The same things were measured in two ways. Each way mixes the same 9 hidden numbers, adds some noise and spreads widely along 5 directions of its own, which tell nothing about the thing.
Some things both ways: the first way, then the second way.
[-40   8   3  10  31 -30 -40  -6  -1  -2   9  29   3  21 -16]
[ -9  -1 -23   7   6 -13  17 -13 -18  -6   4 -17  10   3   9]

[  7 -17   7  -7   9  -1 -15  -5  -2   0  27  23  15 -14  17]
[ 12   5   2  -7  -9 -15  -4  18   5  -2 -16 -16   2  -2  -8]

[-12   9   1 -25  -9  10 -22  -8  -4  32 -15   3  16  11 -18]
[  3   8  12   0  -7 -12  -1  18  16   0 -15   6  12  -7 -26]

[11  1 -3 -4 34  3 -5 -1 12 -7 26 -4  7  1 -4]
[ -4   2   9  14   3  16 -15  16  19   8  -7  -2   5   8   5]

[ -3   7 -11  -3  -6  25  -2  -8   5  10   0 -15   9  -5 -24]
[-28 -15 -14  11  21  12   5  -4  -6  24   1   5   6   6  15]

[  9   1  14 -22 -15  15  -1   4  -4  21  14  -8  -5 -16 -13]
[  3   4 -10   6  12   4   0  17   4  -2   2  -6   9   0  26]

[ 21   0  -4 -11 -15  31  37  -2   5   2   3 -44  -4 -28  -6]
[ -7  -4  -3   2  -8  12  27 -11 -16 -13   1 -16 -13  -5  -7]

[  3   8  -3 -12  -3 -17 -10  -2  -1  16 -12  -7  -7   8 -17]
[-15 -20  -5  21   7  -5   8 -10  -4 -15   7   4   1   2   3]

[  3  -9  17 -14  -6  15  -4   6   7  16   5  14   2 -18  -1]
[  0   9  -4  -7  -3   2  11 -16  11 -23  13  -5  -6 -13   3]

[-24   5 -13   3  -7   3  -5 -16  -3 -18  -1   1  14  -6   3]
[-16  31 -18 -15  -4  15   8 -10 -35 -11  -6 -23   0  -2   3]

[-11   0 -11  -5 -16 -15  13   6 -10  16 -27   1  -7  10  20]
[-13   5  -4  10  18  -3 -15  -3 -10  18  -8   6  11   1  19]

[ 16  -1  -8  18   2  -7   2  13   4 -10  -3 -14 -19 -13  21]
[-12   1  -5   2 -12  11  24 -18 -10 -22   5  -1  -4   7 -14]

[  3  -1   4  -7 -11  -4  -3  22  -4  21  -8  -1 -19   9  10]
[ -3   1  -3   0  -1  -5  23 -24  -3 -24  17   8  -3  -4  12]

[-11 -10   1  14  11  -3 -10  -8 -11  15  -1  13  -2 -14   6]
[-17 -20 -15  11  23 -13  15 -21   5  15   0 -11   8   5  13]

[  0  14   2  -8  -9  31 -32   8   9  27   6  -3   8   2 -33]
[-19  -2 -17  -1  23   8  -3  -4  -2  25   6  14  14   8  24]

[-15   3  11 -14  -9  -4 -18 -11  -2  15  -3  16   7 -15  -8]
[-15  13 -23   8  15   3 -16   9   7   3  -5 -15  15   2  13]

[-11  15  -6 -14  -1   6   3  -3  10   9 -11 -22  -2   5 -11]
[ -8  21   5   9 -15  21  -1  13  16 -10  -4  15   6   3 -11]

[-33   1 -11   0   4   1  -5 -17  -7  -2  -7   6  10   4   8]
[-10  19  -7  -5  -2  -3   9  -9 -21  12 -15  -6   6   2   1]

[-31   4  -5   2  22 -19   5 -10  -4  -5  -5  12  -3  12  -2]
[  5  23   3  12  -6  12  -7  24  19  -6  -2 -19   9  -2   2]

[ 17   9  -2 -13 -11   8 -23   2  -6  31  -3 -15  -5  -4  -7]
[  2  14   5 -11 -12  -6   7  -9  -6 -17  -2   1   3  17   5]

[  6   5 -11  -8 -35   2   2   2  -9  32 -29 -18  -3  -4  -4]
[ -6   6 -13  -9   7  -8  -7  -3 -17   3   1  -9   8   4  13]

[-15   2  -1  -3  -7  10   6   2   8   3   1   9   9  -5 -14]
[-18 -22 -13  21  21  16  -1  17  12  20  -2  14   5 -13   3]

[ -5  -8 -10  15   2 -22 -14 -10  -9 -14 -12  14  -6  -7   0]
[ -2 -27   0  19   7  -2  12   3  -8  -5   5  30   5   0  -6]

Other things, the second way, with their names:
q_359: [-18   2 -19 -10  17  -3  -2 -13 -15  26   0  20   8 -10  11]
q_176: [-23 -11 -11   1  12   0 -11 -17 -16   6  -7  17   0  -3   0]
q_985: [  6   4 -10  -5  -2 -12  -4   6  -8   2 -11  -2   8  13  14]
q_338: [-12 -19  -7  11  12  -1  -2   9   3  15  -8  16   7  -5  -7]
q_31: [ -5  -2  -5  11  -7  14  -5  18  22 -13  -3  16   1 -10 -14]
q_977: [-12   5 -25 -18 -14  -1   8 -21  -5 -33   2 -21 -13   2   1]
q_794: [  6  -5 -14   1   1 -18  -4  22  -4  14 -15   9  16   2 -10]
q_759: [ -2   6  11   7  -9  16  10 -11  19 -23  21  18  -4   1   4]
q_315: [-10 -16  -2   4   0  16  19   5  -2   0  -6  -7 -11  -7  -5]
q_387: [ -7  10   1  -9 -14  -7   5 -14 -16 -12 -16 -16  -7   4  -9]
q_282: [  0  19 -10  -4 -12  15   4  12   4 -14   5 -17   2   2   0]
q_238: [ -9  16  -4   2  -9  21   7   5   7 -14   3   1   2   1  -5]
q_966: [ -6 -24  -9  15  13  -7   0   9  -4  13  -8  12   9   9   5]
q_450: [ -2 -11 -12   4  11 -19  -7  11  -4  15 -31   9   7  -6   1]
q_435: [  2   9 -16  -8  15   5   8 -21 -13 -13  20 -25  -2  -6  34]
q_895: [-11   2 -12   2  -5   9  18  -1  -5 -11 -15  -9  -3  -8 -19]
q_484: [-10  14   5   8  -1   8  -8   2  20  -1   2  21  13  16  15]
q_507: [ -3 -11  14  20  -1  -6   9  16   6   6  -7  -4   7   1 -16]
q_431: [-14 -11   0  16  18  12   0   4   1  14   2  26   7   6  20]
q_357: [-11 -17   1   6   0   8   2  -9  -7   8   1  37  -5   4   7]
q_323: [-19  -3 -10   9  10   1  -3   5  21  -2 -12 -20   8   3  -5]
q_430: [ -4  16 -15  -3   5   4 -27  19  -1   6   1 -13  14  20  29]
q_720: [-24 -11 -12  13   5   4  20 -17 -14  -1  -7  12  -1   1  -6]
q_227: [ -5  18 -23 -21  -3 -11  12 -10 -14   3   1 -14   6   2   8]
q_234: [-5 -5  5  9 -3 -7 -7 -3 -6 19 -5 25  5 10  2]
q_153: [-13 -13  -4   6  -2  13  14   4  28 -12  13  -3   0   5  -2]
q_213: [ -6 -20   7   2   9  -7  22 -25 -28   0 -14  19  -7  -4  -4]
q_730: [ -9  -6 -14   3   3   1 -10  24   8  18 -12  26   8   6  10]
q_721: [ -7 -21  24  20   6   7  35 -30  -7  -7  11  36 -10  -7  -1]
q_783: [-28 -17 -14   6   4  -7  21 -23  -9  11 -20  -2  -6   1  -6]
q_539: [  1  -8  -7  -3  -1   5   7 -19   2 -12  12  13 -13  -3  24]
q_423: [ -6  -5  -7  -3   2   2  28 -28 -23  -2   0  34  -2   1  10]
q_646: [ -8 -12  -1  12  20  -2 -15  11   1  41  -7  12  10  -3  15]
q_415: [-10  10   4  14  -1   6  10   0  22  -6  -3 -15   8   3  -4]
q_684: [-16 -21  -2  22  -1  -5   8   3  29 -10 -18  -7   0   7 -16]
q_986: [  5   4  14  13 -12  21 -10  21  12 -11   1  20  -4   5   4]
q_878: [  5   9 -11   6 -14  -3   4  29  23 -22  -5 -15  12   4 -13]
q_482: [ -6  11   7  -6 -13   2  11 -12 -18 -12  -8  -6 -11   6  -1]
q_548: [  0  -1   5   9  -9  16   8   3  10 -20  10  14  -4  -9  -8]
q_422: [ -9   7  -5   1   4   8 -10  -1  17   8   4   4   2   5  25]
q_600: [ -7  -7   2   3  -4 -13  15   6  -5   2  -9  12   9  -5 -28]
q_541: [-10  -8  10  16   8  28  19 -10  13  -8  11  28  -2  -6  -1]
q_178: [ 4 20 -1  2  0  6 -6 15  3 -9  4 -6 16  8  6]
q_972: [  4   3 -11   2   1  -5  -5  10 -11   1  -9  -4   5  -2   6]
q_112: [ -1 -15   7  -4 -11  -8  24 -27  -2 -21   6   6 -13   3  -6]
q_492: [-22   6  -4  16   9  12  19 -13  -1   9  -9   1   5  -2   3]
q_905: [-13  12   4   2   6  22 -18   5  34   6   8  -1   3  -2  11]
q_622: [-19  10 -16  -7  -5  16  13 -20 -20  -7  -9   3  -7   5   6]
q_453: [-14 -15   2  13   7   7  15 -19  -9  -8  15  27   1   5   1]
q_815: [ -9 -12   1   6  12  -6   6  -5 -11  21  -1  13  10   4   1]
q_703: [-15  15  -4   0  -5  18  17 -17   7 -15   8  -7  -1   5   3]
q_79: [-20 -23  -5  26   9   5  17   0   4   1 -12   6  -4  -8  -6]
q_768: [ -1  -3 -13  -4   9 -14   1   4  -1  28  -5  -9  11  -9  -2]
q_696: [-18  -8 -12   4  -2  -2  -1   0  12   2  -8  -3   2  14   4]
q_647: [-14 -10 -12  18  12   4   1   7   9  14   5  14   8   2  18]
q_460: [-16  16   8  -9 -11  32  17 -24  -9  -8  10  37  -9   1   3]
q_491: [  6   1 -18  -1   3 -15  -8  22 -10  23 -12   7  19  10  11]
q_636: [-18  12 -26  -4  -2   6  12  -4   9 -15  13 -15   8   7  10]
q_298: [  3   5   1  -4  -5  16  11  12   3 -22   5  -8  -5  -3   4]
q_951: [ 11   2   9  -8 -10  -3  -1   6   1   4  -6  17   2  -3 -13]
q_212: [ -5 -20   7   6  -5  -3  -2   6  22  12   9  27   5   8  -6]
q_575: [-11  28  -6  -4 -25  13  15 -11   8 -24 -14 -23 -11   1  -8]
q_488: [ -3   6   5   2  -5   1   8   4   7   9  -8  -1   4  -2 -10]
q_658: [ -7   0 -14   4  15   3  18 -15 -32   3   7  -2   3  -6  15]
q_559: [ -9   4   0  12 -10  14 -16  22  40 -13  -1   3   4  11   1]
q_751: [ -8  14  -6 -14  -7   5  20 -26 -17 -13   5   7  -8  -4   9]
q_14: [-10   1   6  18  10  22 -15  13  12  15  -5  29  10   9  13]
q_80: [ 21   1  16  -6 -18  -2  19  -8 -14 -34  16   7 -10  -7  -9]
q_437: [  2  19  -7  -5  -2   4   1 -14 -29   1   9  -3   2  13  27]
q_324: [ -8 -27  -9  17  19 -12  26  -7 -15   7  -7  -7   1   1  12]
q_949: [ 11  10  -5  -9   1   3   1   1 -20  -9   5 -18  -1   1  18]
q_681: [-11  22   4   4  -8  12  10 -10  14 -13   5  -4   4   6   0]
q_743: [ -7 -13  -4  15   4  16  16  11  29 -16   4 -10  -3   2   9]
q_273: [ -6  12  -3 -20 -23  -4  16 -31 -10 -22  -7  -3 -12   5  -9]
q_836: [  2   1  -2   2   4 -12   7 -11 -24  11  -3   7   3  -2  13]
q_354: [ -4  -4  -5   8  -5  -6   8   1 -24  14 -10  28   2   0   3]
q_53: [-18   1  -9  18  11   7   0   4  13   6 -12 -17   6   6  16]
q_562: [-12  18  -1   1   2  11  11 -14 -10 -17  -1  11   2   2  12]
q_769: [-10  -9   6  23  -5  -2   6  18  15  -4 -17  12   9  11 -17]
q_967: [  3   9  -5  12 -11   2   9  24   2   1 -26  -2   9   3 -15]
q_399: [-19  13 -23  -1  -1   4   0 -22  -1 -17   6 -25   0   6  13]
q_698: [-14   1 -11  14  20  -1 -21  15  13  18  -5   1  18  -6   0]
q_609: [ -2  13  -3   4   1 -13 -15  13   1  35 -21  -1  15  11  11]
q_974: [  1  -3  -3   7  -5 -10  16 -14  -9 -11 -11  21   2   7   2]
q_927: [  3  17  -7  -8  -7  11   7   2  -2 -13   6 -23   2  -1   2]
q_749: [-12 -15 -11  14  18  -9  -9   8 -11  25 -17   7  11   8  17]
q_828: [ -1 -17   2   5  -2  -4  20  -1  -9  -5 -11  24  -4 -13 -20]

Some of these things the first way, each followed by its name:
[-15   5  -3  -7  14  -9   2   0   3   6   0  -4  -2  17  -9]  q_836
[  7  -2  -7  -2 -12  -7   0   4   9   6 -10  -4   9  -4  10]  q_176
[  1  -1   2 -18 -10  22  16  -4   9  25  -3 -16  -2 -14 -10]  q_422
[-51  12 -10  24   1 -21  -6 -14  -9   9 -18  10  14  -1  -4]  q_895
[ -4  -6 -12   2  -7  11  22  -7  -5   3 -15 -16  -3 -11  13]  q_488
[-29  14  -6  -3   8   9  10  -7  -4  10  -5 -20   1   4  -8]  q_492
[ 14 -16  -9   5  13   2 -16   5  14  -8   3  19  -2   5  12]  q_212
[ 2  0  5 10 16 -1 -9 15  6 -7 18  7 -2 -2  7]  q_927
[  0 -21  -2   8   5 -12 -19 -16 -12 -21 -10  45  -8 -19   8]  q_80
[  3   5  -1  -6  -7   3  -3   9 -13  26   8 -15  -5   4  -7]  q_324
[-14  -4   4  -7  -4  -8 -12  -7   0   7 -16  25   8  -6  -2]  q_698
[  2   4 -15  -2  -3  -6   1 -12   2   5  -3 -20   0  -4  -8]  q_430
[ -7   1  -2  -9   3  19   3  -5  10  15  -8   6   8  -1 -11]  q_905
[  3  -5   3 -18   9  20   1  -4  14   5  14   6  12  -2 -16]  q_646
[-23  13 -21 -11 -15   2  -2 -20 -11  26 -25  -8   9  13 -17]  q_482
[ -5  -1 -10   9 -18   0  29   2 -10  -1 -23 -23 -14 -13   7]  q_658
[-15  -5  -7  19   6   0   0  -5  -7  -8  -7   9 -10 -15  22]  q_703
[ 14   5  -1 -24  -7  12  13  -7  11   5   4 -15  -6 -13 -17]  q_986
[  6   0  -6  12  -4   5 -12  19   4  18  -1   6 -10   4   6]  q_153
[-16   9   3  -8  -1  15 -22 -11   8  11   8 -10   7  -8 -27]  q_636
[ 20 -12   1   7  -5   6  12  14   6   3  -4  -4  -7 -20  23]  q_951
[-11   1  -3  -4  12   4  -3 -14   4   2 -12   1  -6  -3 -20]  q_759
[  9  -3   4   2  11  -5 -30   3   5   2  21  15   5  -5  -6]  q_966
[  0  -6  -7  13   2  -9   7  -5  -9  -1   0   0  -4 -13   6]  q_949
[  5  -6  -6   5   4   4 -10  -9 -11   1  10  -3  13 -15   6]  q_213
[  9   1  13 -11   3  11 -21  11  10   7  25   2  13  -7 -11]  q_828
[-15   5 -15 -10  12  -3   1 -33  -2   5   2 -23  25  -3 -13]  q_387
[-12   9  -7  -4  12   5 -10 -19   9  17  11 -22  16  -3 -23]  q_696
[-7  1 -1  3 -2  7 -1  0 -7 20 11  0 -5 -9 -6]  q_743
[  9   3 -15 -13  -1  -3  -2  10  -4  12 -11  -5 -11  24   4]  q_507
[ 11   9   3 -27 -19   7 -22  -4  -4  27  -8  -1  -5  -8  -7]  q_769
[  1 -14   8   3  15 -10   0  -2  12 -21  23  13  -1 -21  28]  q_399
[-19   8  -3 -10  -6   7 -13 -12  -9   5  -2  -3   5  -4  -6]  q_562
[  8   4  -2 -18 -17  19   9   4  15  14  17 -31   8  -7  -6]  q_730
[-23   2  -5   6  19 -11   1 -11   6 -11  -5   9   2   3 -14]  q_548
[-19  -4  -7   3   4   1  -2  -4   2   9  10   4  14  -1  15]  q_783
[-11  10   7   2  -3 -12 -18   2   1  23  -3  -5   4  -5 -15]  q_794
[ -5   3   4   3  10  -6 -18   5   8   5  21  -3   3  -4  -6]  q_491
[ -8 -13   4   1  -6  19 -11  -8   3  -5  13   8   9 -23  11]  q_227
[-17  -1   3   3  -4  -7 -20 -16   6  13   7  10  19 -18  -7]  q_977
[  4   1  13  -8  -3  -1  -2   9  17   2   8   8   2 -16  -1]  q_31
[ 21   1   8 -21  20   8  -7   6  25  -2  20  -6  -4   1  -7]  q_234
[ 3 -2 -4 -5 13 -6 -9  0  3  1 24 -4  9  5  2]  q_749
